The groups are shells around one centre, one inside the other: the same stretched ball of 8 dimensions in 6 sizes.
In the rows, 128 means zero.
Some rows, each with its group after it:
[141 143  81 108 114 121  99 128 113 158  86 106 158 129]
z_538
[138 160  94 122  73 161 109 149 144 151  97 124 161 129]
z_673
[136 147  86 123 101 107 107 158  94 152  92 103 148 101]
z_957
[124 146 116 143  76 145  90 159 132 136 106 125 153 109]
z_673
[138 140 120 126 110 110 120 175 124 108  99 107 128 129]
z_836
[123 174 103 140  57 149 118 153 136 210 105 151 192  80]
z_836
[ 96 141 141 139  72 127  75 179 123 127 104 124 158 100]
z_320
[131 167 139 118  84  98 132 161 119 134 106 110 138 133]
z_320
[160 136  80 115 132 122 125 139 125 164  84 112 161 128]
z_320
[152 161  53 125 105 152 121 125 146 189  97 142 164 107]
z_957
[127 159 123 145  64 138 107 166 128 139 112 125 147 105]
z_957
[152 167  64 144 106 130 144 146 138 198 108 154 158  76]
z_320
[109 168 138 122  66 126 110 159 137 162 104 133 170 117]
z_957
[151 134  71  89 143  97 110 138 101 117  77  80 127 153]
z_320
[157 177 100  95  75 129 139 143 123 118  97  88 124 172]
z_320
[134 131 105 102 146  85 105 141 115 113  89  99 127 145]
z_785
[138 140  52 125 134 111 106 141 110 187  88 130 163  79]
z_538
[136 168 107 122  96 102 138 154 119 170 102 125 153 107]
z_538
[145 153  35 132 128 104 117 142 100 179  97 128 140  69]
z_836
[130 156 133 132  85 116 130 181 129 138 104 122 149 114]
z_957
[130 162 131 123  80 128 127 160 140 163 101 130 169 123]
z_538
[143 158  71 122 120 101 126 144 115 149 102 122 128 105]
z_673
[128 161  93 119 117  89 135 162 117 168  99 131 149  94]
z_320
[121 172 115 140  52 162 116 157 153 196 106 154 191  94]
z_957
[129 135  94 122 120 134 105 150 144 173  87 138 179 108]
z_957
[110 130 134 127 120 101  84 150 126 134  99 124 153 116]
z_785
[144 141  67 132  92 145  94 155 111 140  93 107 146 105]
z_538
[116 158 102 138  63 162  88 151 145 159 106 140 168 103]
z_957
[139 147 106 127 110 125 110 130 136 170  99 132 164 119]
z_836
[149 131  49 121 132 125 104 144 111 169  81 115 159  99]
z_673
[171 135  45 106 153 100 124 129 101 133  84  91 119 134]
z_957
[170 146  64 104 117 120 117 125  99 135  85  82 131 148]
z_538
[141 135  98 126 109 111  96 155 101 105  97  91 121 127]
z_538
[156 157  32 130 121 134 120 114 124 218  94 144 171  80]
z_836
[144 170  89 113  89 111 136 155 109 159  96 109 146 118]
z_673
[142 169  90 131  94 118 129 135 125 188 106 136 158  99]
z_673
[146 139  99  97 120 102 116 158 105 104  83  79 126 155]
z_836
[135 157  71 120 109 128 120 140 131 207  90 142 184  90]
z_836
[139 164  98 122  95 136 135 149 149 183  98 142 173 113]
z_673
[124 124  96 151 122 133  82 151 138 148 103 143 155  87]
z_836
[139 138  91 126 121 105 118 164 109 160  90 116 157  98]
z_836
[141 118  71 132 151 111  89 133 118 146  92 121 143 103]
z_538
[141 157  82 136  79 143 123 177 123 159  98 124 157  93]
z_320
[145 169  82 103  84 146 128 138 139 170  90 120 166 138]
z_538
[122 179  86 149  73 144 135 160 149 237 108 178 199  51]
z_785
[163 142  31 115 111 148  98 125 106 155  83  98 146 120]
z_957
[147 197  73 115  55 143 135 124 126 188 106 126 155 120]
z_785
[171 126  34 122 136 128 106 140  96 146  81  93 138 111]
z_836
[134 148 112 110 100 134 102 126 138 158  92 119 168 144]
z_785
[146 176  78 121  92 108 144 151 111 183 100 124 151  97]
z_538
[111 146 105 149 116 111 110 166 144 170 110 163 159  68]
z_320
[132 141  92 103 118 106  98 144 110 120  88  96 134 139]
z_673
[130 175 110 129  89 113 127 134 135 172 113 142 150 108]
z_957
[113 175  82 138  80 125 123 161 132 215 105 162 183  57]
z_836
[139 127  52 128 126 130  84 147 112 135  89 112 139 100]
z_836
[131 134  79 133 108 161  76 122 150 168  95 141 173 111]
z_785
[133 154 115 131  66 162 106 158 144 156  98 126 173 122]
z_673
[180 164  46 100 104 124 143 138 100 141  86  82 125 144]
z_320
[133 169 122 113  58 158 125 160 150 161  94 124 177 140]
z_320
[124 155 146 108  61 146 104 168 140 100  96  98 146 167]
z_785
[155 143  90 137 120 116 124 143 123 157 102 124 144 107]
z_957
[131 189 109 134  64 128 143 152 141 194 114 151 166  94]
z_538
[155 171 102 114  78 118 148 171 113 125 100  95 126 137]
z_785
[167 154  41 109 117 117 117 120  94 156  89  93 132 125]
z_538
[125 145 115 137 106 125 114 152 142 193  99 150 186  91]
z_785
[166 175  70  98  94 112 138 127 102 137  95  87 120 152]
z_836
[144 179  86 119 112 100 148 124 134 194 108 145 151 107]
z_785
[ 93 136 138 135  75 151  62 161 148 136 100 136 175 112]
z_785
[127 161  65 126  98 143 109 137 140 207  94 152 184  85]
z_673
[115 157 106 129  92 123 114 163 134 182  98 144 177  88]
z_673
[164 137 102 109 116 135 122 138 133 128  87  98 145 163]
z_320
[127 169 122 125  79 128 130 164 147 144 108 134 148 123]
z_538
[130 114  72 122 134 122  77 155 110 134  81 106 153 107]
z_957
[157 132  25 103 159 117 103 112 116 165  78 112 147 120]
z_320
[138 158 111 122  88 100 127 169  97 145  98 101 143 112]
z_785
[140 132  80 103 145  80  98 135  91 111  88  85 115 136]
z_785
[131 147  96 148 105 131 109 153 141 166 108 149 157  86]
z_673
[120 166  95 128  64 158 102 151 145 169 101 140 172 106]
z_673

New rows, each followed by its group:
[155 158  95 101 111 103 137 151 116 112  95  91 117 154]
z_957
[124 168  73 140  81 137 120 165 132 193 104 152 170  66]
z_957
[140 165  97 120  79 125 104 132 112 123 107 101 124 137]
z_785
[127 126 111 119 130 114 104 158 133 149  87 124 166 118]
z_320
[126 165 104 127  57 166  96 142 145 160 102 131 169 123]
z_957
[166 169  51 118 107 116 150 145 110 179  94 116 144 104]
z_957
[119 126 107 137 101 128  81 171 116 137  93 117 160  97]
z_673
[127 136  82 129 127  97 102 154 102 172  91 123 160  80]
z_320
[158 153  84 108 134  90 137 134 113 137  96 104 123 138]
z_957
[157 179  40 107 100 115 142 129 103 203  91 118 157 100]
z_785
[131 157 125 109  68 136 101 148 121 121  96  95 147 155]
z_957
[115 157  89 156  74 162  96 154 151 202 108 168 189  63]
z_957
[117 154 137 142  79 134 103 152 145 165 110 144 171 105]
z_957
[170 173  90 104  97 119 156 144 126 127  99  98 119 159]
z_785
[125 143  89 140  78 181  88 151 159 178  95 150 191  99]
z_785
[147 140  50 112 110 151  99 134 121 185  76 116 182 111]
z_785
[170 155  49 124 114 144 130 127 133 171  95 124 148 118]
z_836
[131 165  53 144  70 164  90 131 127 201 104 146 175  72]
z_785
[ 95 154 129 135  74 145  83 158 157 153 107 153 172 103]
z_320
[172 155  34 100 120 116 121 121  92 144  85  84 124 136]
z_957
[146 115  67 111 141 119  90 149 105 130  76  93 147 124]
z_957
[165 146  32 129 116 134 116 139 104 168  90 111 144  95]
z_957
[150 169  57 122 101 135 120 114 132 187 102 136 154 109]
z_538
[167 124  82 106 132 105 106 146  89  90  83  63 111 158]
z_320
[163 160  55 121 103 141 142 149 127 192  88 126 169 104]
z_320
[133 135  81 103 125 103  84 137 102  97  90  86 115 144]
z_785
[120 135  97 116  96 133  68 143 114 120  90 100 146 131]
z_957
[131 186  95 132  65 128 126 135 127 195 112 142 162  94]
z_957
[148 164  86 113 116  93 150 158 114 166  95 118 144 110]
z_320
[163 158  81 112 110 122 126 127 125 121 101 102 116 152]
z_785
[153 106  35 130 159 134  83 137 116 157  78 117 156  94]
z_785
[150 132 102 131 116 124 114 161 124 127  96 110 139 123]
z_673
[147 169  87 113  94 114 120 127 114 138 105 107 125 136]
z_957
[154 157  89 106  91 153 127 142 145 148  88 112 158 152]
z_957
[150 140 110 103 106 118 110 142 110 128  84  84 147 158]
z_785
[123 146  99 137 104 130  89 134 139 151 108 139 150 105]
z_957
[148 191  63 113  61 141 134 137 119 179 101 119 151 115]
z_836
[140 138  55 114 139  99  95 130 102 134  92 106 124 113]
z_957
[161 160  31 111 100 143 108 110 105 190  86 108 161 114]
z_785
[126 119  71 120 153 100  82 139 112 147  86 119 148 100]
z_836
[117 145 121 126  75 136  82 160 122 120  99 109 149 126]
z_673
[153 155  49 118 121 125 123 136 125 160  94 123 140 110]
z_673
[144 118  95 123 117 126  94 169 108 111  83  90 141 127]
z_957
[155 175  76  99 103 101 148 143 109 149  95 101 129 136]
z_957
[143 172  67 112 102 130 133 124 136 213  93 142 180 105]
z_320
[130 152 130 144  72 157 122 177 157 168 102 145 182 104]
z_785
[129 115 101 118 111 140  70 158 120 104  83  94 147 139]
z_957
[ 90 138 148 141  77 146  79 177 157 151 102 151 185  98]
z_785
[100 154 125 133  90 126  88 152 149 141 111 147 152 107]
z_785
[172 133  36 107 142 135 109 112 118 162  79 104 150 134]
z_836
[104 181 133 124  42 151 117 172 154 171 106 147 181 109]
z_785
[143 128  95 143 111 153  97 147 146 160  95 135 170 108]
z_836
[126 174 114 155  64 125 136 182 129 184 115 150 164  66]
z_785
[145 165 108 110  83 112 126 155 109 110 101  90 118 148]
z_957
[112 170 112 122  65 159 101 141 162 173 104 150 179 120]
z_320
[110 159 125 122  79 114 114 184 123 141  98 122 156 106]
z_785
[124 148  95 150  78 139  94 165 119 162 105 132 161  77]
z_673
[140 183  39 130  83 125 130 145 109 205 102 139 157  65]
z_785
[136 155 109 115  71 138 109 161 116 136  92  99 154 134]
z_673
[147 121  75 136 117 144  97 163 122 149  86 116 161 101]
z_957
[121 137  73 134 117 121  89 155 120 153  97 132 150  84]
z_673
[120 143  81 110 112 113  88 145 110 148  87 111 154 112]
z_957
[143 169  32 120 125  98 127 131 106 184 100 132 135  79]
z_785
[156 133  49 107 126 126 106 142 102 157  75  95 155 119]
z_836
[164 142  49 111 132 122 109 107 109 176  85 108 154 124]
z_785
[166 131  54 105 142 116 114 139 109 116  82  87 121 143]
z_957
